The rows of a group lie close to one hidden flat surface of 12 dimensions, which may be shifted away from zero. Surfaces can cross.
In the rows, 128 means zero.
Some rows, each with its group after it:
[167 174 160 129 135 178 101  77 118  86 157 140 115  77  99 113  74  92] => Kigaf
[ 82  94 126  66 167 140 137 159 126 132 153 168 123  83  95 147 119  89] => Gaf
[115 112 123 159 205 189 144 172 126 155 151 116 131 103  84 165 122 100] => foga
[126 111 162 178 151 149  66 131 106 106 117 108 129  96 140 132  59 101] => foga
[169 113  43 153 144 131 133 110 147 124 102 116 119 120 111  73 179 175] => berel
[105  80 109 104 146 132  84 128  96 156  92 133 161 167 154  97 134 125] => foga
[165 135 117 144 110 122  81  71 137  98 151 117 106 114 127  74 183 125] => berel
[143 136 138  73 128 143 113 121 140 126 130 136 151 102 134 143  66 133] => foga
[120 138  81 172  91 125 149 161 152 146 165 171 109 103 149  83 145 116] => foga
[153 165 141 126 143  91 151 133 106 144 142 138 134 102 111 102 187  96] => Kigaf
[116 149 145 122 122 110 191 124 119 109  61  55 165 131 143 159 116 110] => foga
[135 109 176 111 166 137 122 157 134 139 129 107 146  60 125 151 106  97] => foga
[137 129 133  87 125  94  98 116 122 122 116 162 135 161 161  63 147 102] => Gaf
[138 139 147 121  80  97 113 132 129 133 114 146 106 168 141 126 156 160] => foga
[133 161 119 115 157 103 163 119 127 111  87 102 170 113 101 126 120 118] => berel
[164 130 124 122 126 145 139 147 185 120 176 115 103  96 149 111 160 112] => berel
[168 150  52 104 141 190 115 118 153 152 136  75 175 157 151 116 132 119] => foga
[123 101  96  98 119 131  55 115 150 127 119  92 168 112 147 119 121 132] => foga
[112 114 146 139 133 126 159 108 127 119  91 140 136 124 113 106 117 143] => Gaf
[152 179 148 114 142  72 159 157  92 124 177 141 126 112 166 156  92  78] => Kigaf
[144 124 129  76  87 132 139  88 103 141 136  86 145  55 130 168 129 141] => berel
[ 99 120 123  73 113 137 116 120 105 150 126 152 141 178 102 197  89 176] => Kigaf
[115  68 153 148 144 135  84 137  70 122 149 119  69 140 155 147 162  99] => Gaf
[184 161 129 107 144  45 112  96 117 122 104  92 190 136 180  78 145 118] => berel
[145  60  53 119 164 119 141  95 125 133 168 118 143  58 188  60 136 120] => berel
[127  62 105  68 144 155 103 109 114 132 112  84 134  74 117 163 130 151] => berel
[120  97 108 114 147 158 123 149 169 125 195 126 119 122 177 141  88 111] => Kigaf
[121 151 110 159 155 120 143 152 145  96 134 114  81 189  81 148 203 116] => Kigaf
[149 136 230 111 115  94 159 176 143 145 160 127  85  94 117 202 160 144] => foga
[109 143  99 148 104 113 143 117 139 118 116  54 150 171 142 172 143 144] => foga
[154 166  53 143 159 125 143  64 117 104 122 123 164 135 110  75 108 133] => berel
[143 118 102 151 146 108 148  89 113 103 144 122 132 144 173 100  91 133] => berel
[130  92 121 170 164 135 118 129 164 123 158  91 110 103  88 182 137 193] => Gaf
[105 123 126 154 136 160 149 102 129  45 133  83  70 163 132 167  97  97] => Kigaf
[134 106  74  97 160 193 197 101 127 129 141 120 118  98 100 114 157 112] => berel
[150 179 122  96 110 122 177  86 116  91 139  82 138 158 165 161  89 107] => Kigaf
[143 147 116 114 122 142 145  94 107 137 183 127 146 127 165 127  94 110] => foga
[120 142 141 177 174  41 150  76  97 106 120 152 166 121 114  73 122 137] => Gaf
[164 165  89  70 107 151 147  93 110 136  84 107 167 148 123 141  99 153] => Kigaf
[121 141 119 158 150  96  64 144 114 134 130 172 144 117 103 117  88 143] => Kigaf
[164 167 131 107 141  90 113 113 127 120 167 109 148 102 130 116 159  97] => Gaf
[ 88  91 130  78 153  66 178 134 143 134 108 145 141 160 116 123 187 157] => Gaf
[119  71 152 123 203 117 164 182 145 130 108 187 105 124 128 101 103 138] => Gaf
[128 116 166 185 158 115 184 173 132 101  85  99  90 158 147 163 104 135] => Gaf
[138 162 144  93 143 131 166  93 106 124  94  84 163 164  95 161 147 130] => foga
[106 105 128 133  84 121  72  92 142  99 193 115 103 131 159 160 102 147] => berel
[ 94  80 186 144 124 112  97 124 114 115 122 117 103 113 117 155 147 141] => Kigaf
[149 143 108  84 112 107 153 129 124 164 134 101 180  64 145 152 109 141] => Kigaf
[109 136 115 152  87 104  41  80 161  71 133  98 131 144 126 140  92 162] => Gaf
[103 121 139 184 162 151 119 171 133 133 135 114 103 143  74 188 138 141] => foga
[130 159 145 146 160 125 147 128 101 108 148 157 106 124 104 118 124  83] => Kigaf
[114 102 136 115  75 149 135 126 114 145 139 148  87 134 130 152 146 156] => berel
[ 94 135  70  83 128 140 120 133 158  96 158 116 119 143 109 151 140 100] => Gaf
[110 143 121 149  72 123 127 165 167 136 153 164  92 136 118 137 146 149] => berel
[ 84 119  71 122 146 121 129 113 171  78 161 122 118 136 104 136 119 126] => Gaf
[144 121 112 115 144 104 122 205 145 155 155 120 134  69 158 183  83 136] => Kigaf
[ 73 121 112  64 109  90  62 134 116 132 154 130 154 149 133 179 112 117] => Gaf
[151 216 161  94 136 121 151 101 116 141 161 166 158 132  70 142 119 119] => Kigaf
[135 110 108 128 113 129 132 103 112 176 187  63 156 101 139 190 171 161] => Gaf
[117 146 138 119 121 161 185 154 171 124 199 154 100 141 155 142 101  91] => berel

New rows, each followed by its group:
[140 210 143 155 153  60 145 129 122 132 139 128 195 128 123 141  75 124] => foga
[152 130 220 107 146 175 114 120 131 131 173 169 111  88 121 115 102  90] => Kigaf
[118 122 164 125 139 152 130 131 107 120 132 169 103 116 107 159  63 132] => foga
[157  97 153 110 124 114  98 111 189 119 115 135 125 119 134  86 153 182] => Gaf
[163 125  75 119 135 144  79 129 171 126 155 116 141 162 176  96 118 133] => Kigaf
[137 150  98  76  77 117 144 157 207 130 106 124 137  69 118 112 154 145] => foga
[140 184  99 122 136  78 146 111 128 152 128  82 203 159 129 125 169 124] => foga
[112 141 123 106 116  87 167 177 179 142 104  74 167 124 135 176 146 150] => foga
[128  81  78 124 124 127 112 109 108 123 153 104 129  64 179 102 123 102] => Kigaf
[149 111  84 102 187 120 168 156 163 124  94  76 161 116 137 153 104 151] => berel
[ 64  40 132  76 129 109 134 144 143 160 134 135 137 133 129 179 138 187] => Gaf
[ 88 134 132 205 152 137 162 106 124  74 112 166  82 123  67  72 151  94] => berel
[131 101 147 143 161 125 109 132 143  97 126 146  79 231 152  84 175 116] => berel
[122  94  72  91 207 174 162 109 119 123 122 131 150 127 116 100 107 101] => berel
[115 103  93  62 123 168 122  79 139 127 151  90 151 117 112 153 148 135] => foga
[103 155 137 128 135 152  95 107 120  97 106 159 117 155  57 121 120 113] => berel
[153 131 151 131 144 101  53 126 135  99  80 107 135  92 101 121 127 136] => berel
[ 82  39 131 104 150 121 144 146 145 120 153 106 104 108 163 142 156 114] => berel
[122  94 135 111 135 163 178 174 144 137 126 127  96 113 132 171 112 142] => berel
[112 148  55 181 169 135 143 113 165  75 140 120 141 149 112 153  13 164] => berel
[113 139 156 122 137 128 140 124 107 114  79 150 112 180  89 113 165 116] => berel
[136 130 115  98 134 157 116 146 128 144 156 138  98  95  62 166 179 137] => Kigaf
[139 166 102 140 138 165 119  89 157 124 105 125 180 106  84 101  81 148] => Kigaf
[137 129  82  95 162 123 178 153 139 152 154 118 136 152 132 137 176 119] => Gaf
[147  68 108 169 132 132 138 124 104 114  87 113  87 148 153 155  85 211] => berel
[152 121 194 115 155 189 179 166 186 159 101 116 143  65  98 132 129 132] => Kigaf
[111 113 108 121 100  67 121 142 159 133 174 122 142 143 198 133 121 144] => berel
[157 144 163 154 130 149 122  69  86 104 146  37 136 139 151 163 138  95] => foga
[ 55  69 132 139 134 148 117 107 145 127 180 131 125  97 103 151 123 140] => Kigaf
[165 151 167  67 119 131 136 134 157 122 105  87 153  86 135 156 105 127] => foga
[150 138 184 101 112 119 117 115 122 132 110 116 122 153 120 144 166 142] => Kigaf
[106  85 153 100 110 127 117  85 105 138 120 126 140 149 150 114 145 139] => Kigaf
[170  88  73 147 118 177  63  87 126 120 139 141  83 100 117  87 140 172] => berel
[104  82 110 118 154  96 117 149 139 122 100 111 132 166 145 143 129 159] => berel
[ 96 132 113  59  94 152 108 132 189 116 119 124 149 113 102 152 106 142] => Gaf
[133 162  68 121  91  82  85  69  79 111  96  96 163 123 103 148 114 165] => Kigaf
[145 135 122 148 136 120  69 122 121 102 158 128  89 107  97 121 178 110] => Kigaf
[151 169 119 130 130 161 203 149 122 144  86 162 116 137  92 122 125 136] => berel
[ 77 136 151 135 150 136 145  74  92  81 100 137 115 143  57 104 162  79] => berel
[ 74  69 110 127 136 165 120 109 125 125 161 137 140  55 123 156  44 134] => Kigaf
[ 94  90 124 125 136 114 126 105  83 151 109 157 135 136 110  95 174 130] => Kigaf
[ 97  98 125 145 143 143  88 127 164 141 129 145 136 154  85 115 161 162] => Kigaf
[174 170 109  89 109 143 142 106 154 124  97  79 154 172 132 138 139 152] => Kigaf
[132 114 143 155 126 174 112  83 195  95 144  76 146  81 131 105 114 127] => Kigaf
[158 165 120 121 144  94  65 110 164 121 133 142 170 116  96 106 107 165] => Gaf
[ 63  79 105 181 127 136 123 187 137 134 105 167 100 119 116 129 106 134] => foga
[113 100 192 141 136 119 147 129 165 138 172 110 154  50 156 127 115 113] => Kigaf
[111 120 134 129 119 108  85 150 102 110 115 112 106  94  91 220  81 165] => Kigaf
[ 62  99  63 107  88 105 103  83 139 120 182 111 150 132 130 160 128 155] => berel
[ 78  89 162 130 138 106 131 158 112 122  95 151 112 136 126 143 111 124] => berel
[100 133 172 120 142 148 148  81  77  91  92 148 121 130  80 158  60 127] => foga
[116  86 113 130 149 154  74 132 104 126  65 162 104 154  81 116 119 165] => berel
[166 125 149  58 162 181 140 125 132 147 132 100 150  97 121 148 127 107] => foga
[141 159 164 155 108 166 152  96  88 107  94 165  76 166  84 111 141 127] => berel
[144 163 150 142 149  98  75 164 183  71 100 105 105 149  88 170 112 153] => Gaf
[132 150 122 129 138 121 141 178 146 149 111 105 155 164 141 190  77 160] => Gaf
[ 95  86 109 134 114  93 127 119 104 138 122 159 122 123 143  86 160 131] => berel
[114 146 145 108  65 123 122 168 154 150 108 135 104 141  89 179 169 166] => berel
[158 196 100 110 136 127 123 133  88  94 199 137  91  70  92 194  81  89] => Kigaf
[144 114  97  71 128 207  77  97 146 135 152 153 123 183 127 120  99 147] => Kigaf
[164 141 118 114 143 169 174 135 143 128 111 106 139  86 133 121 107 108] => Kigaf
[126  80 110 137 151 160 118 158 136 118 124 118  89 109 141 125 135 112] => Kigaf
[111  86 164  96 172 127 125  96 112  79 111  60 129 149 139 191  85 127] => berel
[142  82 119  63 102 158  94 123 137 189 124 125 164  77 126 139 142 177] => Kigaf
